The groups are shells around one centre, one inside the other: the same stretched ball of 5 dimensions in 8 sizes.
(in the rows, 128 means zero)
Some rows, each with its group after it:
[133 148 120  94 131 143 174 143 130  99 131 140 102 103 109 139 182]  (2)
[101 162 128  70 153 127 170 113 127  83 118 118 141 141 112 125 179]  (6)
[184 113 108  95  94  97 106 153 122 101 136 167  91  31 140 129 144]  (4)
[114 123 136  87 120 111 178 125 134  84 137 116 128 131 108 150 134]  (0)
[151 148 109 171 117  78 110 142 131 141 104 114 118 106 146 130 119]  (4)
[113 123 116 136 160  86 172 122 114 129 113  97 139 151 115 140 133]  (1)
[145 176 124 170  86  97 105 146 158 124 108 114 113 112 148 135 116]  (0)
[170 134 118  99  84  89  91 142 136  92 128 153 108  51 148 124 129]  (7)
[102 103 134 115 137  97 202 125 127 104 135  95 134 160  98 163 116]  (3)
[130 160 122 207 109  82 132 144 149 150 102  87 122 150 138 147  97]  (5)
[113 205 113 137 157 130 143 127 135 126  92 110 130 145 130 115 188]  (7)
[143 139 116 109 118  66  95 120 124 104 110 124 140  94 150 116 122]  (2)
[155 105 103  47 148  85 122 120  94  88 127 157 128  57 131 110 169]  (4)
[126 163 130 165 100  89 128 135 152 121 110  98 127 140 138 142 106]  (3)
[122 169 114  95 155 138 164 130 124 105 113 131 119 119 116 123 196]  (1)
[107 147 135 109 127 137 197 135 143  97 131 111 117 148 100 155 153]  (0)
[103 128 142 113 116 119 197 132 145  93 137 102 125 156 100 164 124]  (5)
[151 163 102  82 148 126 126 133 114 105 113 155 112  73 132 107 202]  (2)
[176 123 104  40 118 110 106 136 109  78 134 182 103  22 137 108 184]  (7)
[ 96 207 121 173 157 138 176 133 146 141  93  87 127 184 117 135 172]  (6)
[ 98 167 124  95 162 131 181 118 128 101 113 110 136 154 109 129 181]  (2)
[ 87 125 138 120 142  82 183 110 131 103 120  79 157 182 110 151 108]  (0)
[127  96 127 125 122 100 189 140 126 111 139 112 114 128 104 164 117]  (3)
[159  95 122  89  95  85 132 140 125  90 143 145 110  66 128 143 117]  (4)
[115 148 132 115 121 126 176 135 142 100 128 114 118 137 110 150 147]  (3)
[144  77 121  90 125 116 198 148 115  99 154 140  96  90  96 163 143]  (7)
[165 145  96  51 149 131 125 136 103  93 124 177 102  41 129 103 217]  (5)
[154 126 120  85 103 111 135 141 130  89 136 150 105  69 127 135 149]  (1)
[109 169 111 108 172 103 146 111 115 115  98 109 148 143 127 112 174]  (7)
[167 154 102 138 119 101 106 148 126 129 110 143 103  70 145 120 155]  (1)
[ 97 185 131 164 134 124 174 132 152 126 105  85 129 180 116 146 143]  (3)
[122 165 107  95 168  94 124 110 110 111  98 121 147 120 136 103 176]  (6)
[144 191 108  83 136 134 114 132 129  97 108 152 115  80 138 103 204]  (6)
[150 143  97 107 156 106 131 134 106 123 110 142 115  84 131 114 181]  (2)
[166 103 117 121  94  99 140 155 130 110 140 144  93  68 126 150 123]  (0)
[110  86 130 105 140  93 204 126 118 103 140 102 131 146  96 162 117]  (1)
[172 113  99  34 134  84  92 122  95  80 127 175 122  26 144  98 174]  (6)
[121  88 115  81 164  80 175 115  97 103 129 118 141 120 109 137 140]  (4)
[119 177 127 213 108  82 128 138 156 149  96  77 131 167 141 145  94]  (5)
[153 154  94  71 162 115 120 127 101 106 110 158 118  65 135  99 207]  (5)

New rows, each followed by its group:
[ 70 144 147 130 141 116 219 117 147 102 124  70 147 210  93 165 122]  (6)
[165 143 106  88 116  79  80 127 118  99 114 152 125  55 155 104 149]  (2)
[ 97 152 130  85 150 118 177 114 129  90 119 108 143 153 109 134 162]  (4)
[120 168 126 190 111  69 116 129 149 138  96  81 141 158 146 137  92]  (0)
[ 98 201 124 192 143 113 157 130 150 145  89  76 135 189 127 137 141]  (0)
[163 151  99 103 137 100 103 136 112 116 110 151 114  63 144 107 174]  (3)
[125 109 118  48 154 110 173 118 105  82 135 138 130 102 108 130 171]  (1)
[ 99 146 136 132 130  88 162 117 139 107 114  87 149 168 121 144 113]  (3)
[121 161 126  83 125  98 123 115 133  85 114 123 143 116 135 118 149]  (5)
[145 122 122  58 117 132 163 139 125  77 144 156 101  74 112 138 173]  (5)
[149 103 124  75 109 118 166 144 126  85 148 149 100  77 111 149 148]  (0)
[104  83 118  99 178  89 211 117  97 114 131 100 141 153  94 151 138]  (6)
[ 92 148 139 143 129 109 190 126 146 111 120  82 137 182 107 158 120]  (3)
[110 102 129 101 144 122 218 134 122 102 142 111 117 144  89 164 144]  (1)
[115 138 130  80 129  87 138 111 128  83 120 115 148 126 127 127 135]  (5)
[154 123 116  86 108  58  84 119 119  90 119 138 139  70 152 113 119]  (6)
[ 88 156 127 127 165 127 205 122 130 117 114  90 136 181  99 146 162]  (3)
[ 91 105 138 100 146 107 216 120 126  96 137  94 138 170  91 163 127]  (4)
[132 128 104  76 166  84 131 112  99 103 112 132 143 100 131 109 167]  (7)
[123 113 131 150 108  61 142 127 136 116 121  92 139 141 130 152  78]  (0)
[162 119 109  42 123  91 103 124 108  76 130 166 122  43 140 109 164]  (7)
[102 116 120  92 173 124 216 124 110 107 130 111 128 150  90 148 170]  (1)
[101 179 132 163 130 129 180 137 153 125 110  89 123 175 113 150 144]  (1)
[135 113 104  86 169 114 175 131  99 113 126 137 116 100 108 130 181]  (1)
[159 169 113 115 102 110 100 142 139 105 114 146 107  71 146 118 157]  (1)
[160  84 108  16 140 126 168 136  95  70 155 180  99  39 105 130 193]  (6)
[153  89 112 108 121  56 122 128 108 110 127 128 130  83 135 133 108]  (4)
[ 96 169 130 177 139 115 184 133 147 136 106  78 130 187 112 153 130]  (3)
[ 97 126 141 179 114  70 173 126 147 126 117  65 145 189 117 167  70]  (6)
[154 138 102 103 145 128 151 146 113 117 123 151  98  76 120 126 188]  (1)
[167 136 108  71 114 118 119 143 120  90 131 168  99  45 133 120 176]  (1)
[170  97 113  57 102  68  95 128 112  78 136 160 123  38 144 118 129]  (6)
[155 126 106  99 134 130 162 150 116 112 132 152  91  74 114 136 179]  (1)
[104 185 137 168 108  77 117 118 159 118  96  77 153 171 145 133  98]  (6)
[121 126 128  72 129  94 148 116 123  81 128 124 139 114 122 131 140]  (4)
[176  82 101  73 125  73 116 136  97  99 136 161 112  38 135 123 141]  (2)
[ 80 178 127 190 164 113 196 125 141 148  95  62 142 215 109 150 138]  (6)
[110 103 128 117 144 115 215 135 123 111 138 105 119 150  92 165 135]  (3)
[165 119 105 120 125 119 152 156 118 122 131 151  87  68 120 140 163]  (0)
[161  55 115  68 119  89 167 142 102  90 156 153 103  59 109 152 129]  (7)
[123 133 132 169 101  70 138 132 146 124 116  89 134 146 133 152  81]  (4)
[133 185 115 133 131 131 140 141 139 120 107 126 111 116 129 125 176]  (3)
[122 114 103  84 186 110 186 122  93 115 121 127 128 119 104 128 184]  (5)
[111 144 123 179 138  82 160 129 134 142 105  80 137 169 124 147 108]  (2)
[181 105  90  71 145 112 132 147  92 110 132 178  91  28 126 117 191]  (5)
[166 171 110 127  97  89  70 139 137 112 106 144 115  65 162 109 142]  (4)
[179  59 102  27 130  96 145 139  87  79 155 183  99  18 116 129 166]  (5)
[ 92 128 128 163 155  92 199 123 128 135 114  72 142 192 104 159 113]  (4)
[143 118  98 108 167 115 171 138  99 127 122 137 108  96 112 130 181]  (5)
